Each cloud of rows lies close to a flat space through zero, with a little noise off it, and is much wider in some directions of that space than in others. After each cloud: how many dimensions does that space have?

[[-10  21   3   7 -11   3   5 -26  38 -17]
 [  2   6   9  11  -4  -2  23  -1  -3  -4]
 [  7  -8  -5   0  -1  -2  -4   1  -7   7]
 [  1   9   9   9   2  -5  13   4  -5  -2]
 [ -8   8  -4   4 -20   5  -1 -18  30  -7]
 [ -1  11  -6   8 -13  -2  -8 -19  28   1]
 [ 18 -16  -2   4   2  -5  12   7 -24  13]
 [-16  38  14  15   5  -9  -4  -1  22  -9]
 [  7  -1   5   4  17 -11  -4  22 -28  13]
 [ 10 -15  -8  -5   5  -2 -11  11 -19  14]
 [ -8  -1 -13  -4 -25  10 -10 -22  34  -6]
 [  2 -12  -9  -9   2   2 -15   4  -7   7]
 [  9  17  11   9  32 -19  -7  13 -19   9]
 [  4  -6   0   0   5  -3  -1  13 -17   7]
 [  7 -22  -5  -9  -5   7   9   5 -17   3]]
 | 5

[[ -9   0  -3  17  -2  -5 -12  -1   6   7]
 [-32 -15  -2  21 -37 -25  -7  42 -10 -33]
 [-17 -13  10  25  -8   4 -10  35   2   3]
 [ -1  -8  18  -2  -1  29   3  53   9  14]
 [ 18   4   2  -7  10   4  13 -23  -7   5]
 [-25   2  -6  17  -2 -10  -4   0 -17 -22]
 [  4   0   0 -11   4   3   4 -15   5  -2]
 [-19  -9  -2  18   0  -8 -12  26 -13 -10]
 [ 13  -2   5 -10 -10   1  14   3  -1  -3]
 [ -9   4  -3  -3   0  -1   7   0 -13 -17]
 [ -5   1   4   1  -6   7   5  14  -1  -3]
 [ 11  -1   2  -9  -3   1   5  -3   5   5]
 [ 12   7   3 -16  -1  11  11  -1   6   5]
 [ -7   4  -1 -10  -2   4   8  -1  -2 -15]
 [  0   0   2  -2   0   0  11   0 -14 -12]]
 | 7

[[  8   1  -1  -2  -7  -5   3  11   4  -9]
 [-11   1  21  -3  -9 -12  -9  19   7   9]
 [  6  -4  -4  33   4   2  15  -9   5  20]
 [ -3  -5  -1  14  -4  13  -4   4  -4   1]
 [  4  22 -11 -37   2 -12   1  -3  -9  -3]
 [-11  -9  11  10  10   4   0   6  -5  19]
 [ 12  -4 -15  -2  -7   2   3  12  -8 -13]
 [  3  11 -10 -17  -7   7   1   9  -3  -9]
 [ 21   7  -2  13  -1 -16   2 -14   9 -21]
 [ -7   8  -1 -11  10  15  -4   2 -13   4]
 [-10 -14  24  12 -13  -9  -5  19  17   7]
 [  4  -1 -10   4   8   9  12  -1  -4   8]
 [-20 -24  31  27 -13   4  -7  29  15  19]
 [  6 -10 -17  19   7  18  10 -22  -2  -1]
 [  3  -3  11  18   1 -13  -2   9  -2  10]]
 | 8

[[-14  -3   1  23   5 -11   5   0 -14  13]
 [ 10   4   1 -20  -8   7  -3  10  -3  -7]
 [-16 -25   3 -16   4   5  -6  -3  14  -8]
 [ -6   7  -1  17  -1   0   4  14 -11   6]
 [-42 -20  30   5  -3  -2   6   5 -10  20]
 [ -7   4   7  13  -1   7   4  -1  14   1]
 [  0  12  -7  21   1  10   5  16   6  -4]
 [ -7 -27   0 -39   3  11  -6   7   8 -16]
 [ -7   6  -2  22   7   1  12   4  -4   7]
 [ 17  25  -9  15   5  16  18   9  11  -6]
 [ 21  18 -21  22  13 -14  15  -9 -21   8]
 [ 13  10 -11  13  -7 -11 -18  -7   4  -3]
 [-10 -27   3 -31  12   4   9  -4  -3  -4]
 [  0  -3  -1   9   0 -21  -7 -16 -14  11]
 [  2  -8   3 -23  -1   3  -1   2  -2  -5]]
 | 6

[[-15  20  18   9  -9 -25 -21  19  15  -4]
 [ 15  -6  10  -5  43  14 -25  -5 -11   8]
 [  7 -24 -12  21  34  15  44  11  -7 -11]
 [  4 -16  -8   6 -15 -22  13 -11 -15 -21]
 [-14 -27   7  13  -4  -9  17   6 -16 -28]
 [-13 -56 -13  21 -37   1  42  -7 -14 -39]
 [ 11  14   3  -3  25  -1 -16   1  -3  12]
 [ -3 -40  -8   7  -1  28  36  -8 -22 -18]
 [ 22  -4 -36   1   9  48  41  -7  25  30]
 [ 11   4  -2  10  29  -6   6   6  -1   0]
 [ -4  41   3 -11  21   6  10  17   5  23]
 [ -8  16   2   8 -22  -4 -15  14  34   9]
 [  0  34   3   3  18   0  -7  17  23  21]
 [-13 -17   9  -5  -2   5  12  -1 -27 -14]
 [  9 -10   6  18  26  -2 -12  11   9  -5]]
 | 6

[[ -1   9  11   7   2  -3  -1   1  12 -22]
 [ 15  13   5  -3  -7   7  -7  -8   6  -5]
 [ 20   7  13  26 -13 -39 -18 -25  -7  37]
 [ -1   0  -5   7  -2  -2  21  14 -24  22]
 [ -6 -21  19 -30   6  14   0 -18  14 -25]
 [ 15   4  -6   2  -4 -27  -4   0 -12  40]
 [ -2 -14   8 -17 -27  -6  -3 -12  -3  19]
 [ -3 -14  -7 -18   9   1 -10  -1  10  -5]
 [-28 -20  -3 -13   4  -6  11  23  10 -17]
 [ -1  -5  -8 -18   6  26 -21 -12  20 -26]
 [ -2   5  -6 -26  11  51  29  17  -9 -22]
 [ 12  14  -5  21   9 -11   6   7 -14  18]
 [ -1   0   7  -2 -10 -16 -19  -8  17  -8]
 [ 12  13  -8  20  27   7   3   0  -7  -1]
 [  8  10  19  24 -11  -7 -25 -30  16 -13]]
 | 7

[[ -2  11 -11   3  17   0 -20  16  -4 -11]
 [  3  -1   6   4   1 -14   5  -3  -6  -2]
 [  1   1  -4  -6  -5  23   1  13   8   5]
 [ -2 -14  20  12  17 -50 -37 -22 -23  -5]
 [ -4   2  -3   4  13 -28   0  -7 -18 -13]
 [ -5  -9   5   0   3 -18  -7 -15 -11  -1]
 [  5  14  -6   5   4   4   6  16   5  -6]
 [  3 -12  20   9   3 -30 -19 -17  -9   4]
 [ -2   8 -10   1  15   8 -28  16   1  -6]
 [  4   9   0   6   0  12 -22   3  20   5]
 [  0  -9  12   3  -2 -32  15 -18 -17  -3]
 [ -2   1 -12 -12  -3  32   7  21   3   2]
 [ -1   1   4   7   6 -20 -13 -10  -4  -4]
 [ -1  -7   4  -3  -9  -7  22 -11  -5   2]
 [ -5  -8   3  -1   2 -23  13 -15 -18  -5]]
 | 5

[[ -9  -7  -5 -10   7   1   6  13  -5  -4]
 [ 56  23  17   5   8  19   3 -19 -20  25]
 [  3 -13  -6   1   1  -3   0   5   6   8]
 [-12  -6  11  25   2  -5 -35   9  19  -9]
 [ 16  18   9 -10  -9  -4   1 -19 -15 -12]
 [ -3  23  12  -6 -11   5  10 -13   3 -30]
 [-38  -2  -3   6  -8 -18  16  16  22  -4]
 [ -4   1  18   7 -16 -10  -4 -30   3 -32]
 [ 10  14  14  -7  -5  -4  14 -23 -20  -9]
 [-16 -10 -19   4  -5  -7  -3  18  21  17]
 [ 30  21   9   9   1  17  -7 -20  -8  19]
 [  3  -7  -6   8   7   5   4   9   7  21]
 [-13  34  -4  -7  -5  14   9   3   5  -6]
 [ -8   8  -2  -1 -11 -11  -3   2   7  -6]
 [-22   6   2  -9  11   3  13  11 -17  -3]]
 | 8

[[  5   5  14   4   1  -4  23 -32 -12   8]
 [-14   4   0   4  14   9   2 -21 -14  17]
 [  8  -2  11 -10 -24  18 -16   6  -3 -12]
 [ -1  -7  -4 -10  -2  14 -27  16  -7  -8]
 [  9 -12  -4 -12  25   2 -25  52   5   0]
 [-19 -13   1  -7   7   7 -12  28  -5   6]
 [  2 -16  -9 -10  14  -8 -17   4   1 -12]
 [ 13  -2 -21  -4  13  -7 -23  -9  -7 -18]
 [ 25  20   5   2  -5  16  -8 -22  -9   0]
 [-18  -8   1   1  -7  -6   8  23   7   0]
 [-29   1  11   0  -8  24  -5  44  -2  21]
 [ 14   2 -13   1  11 -20   5   4 -12 -14]
 [  4   1  -3   2   2 -11  10  -7  -1  -4]
 [ -6   5   1   1   1   7   1   1 -23   3]
 [-41  -7 -10   6   5  -2   5   7  -6  11]]
 | 7
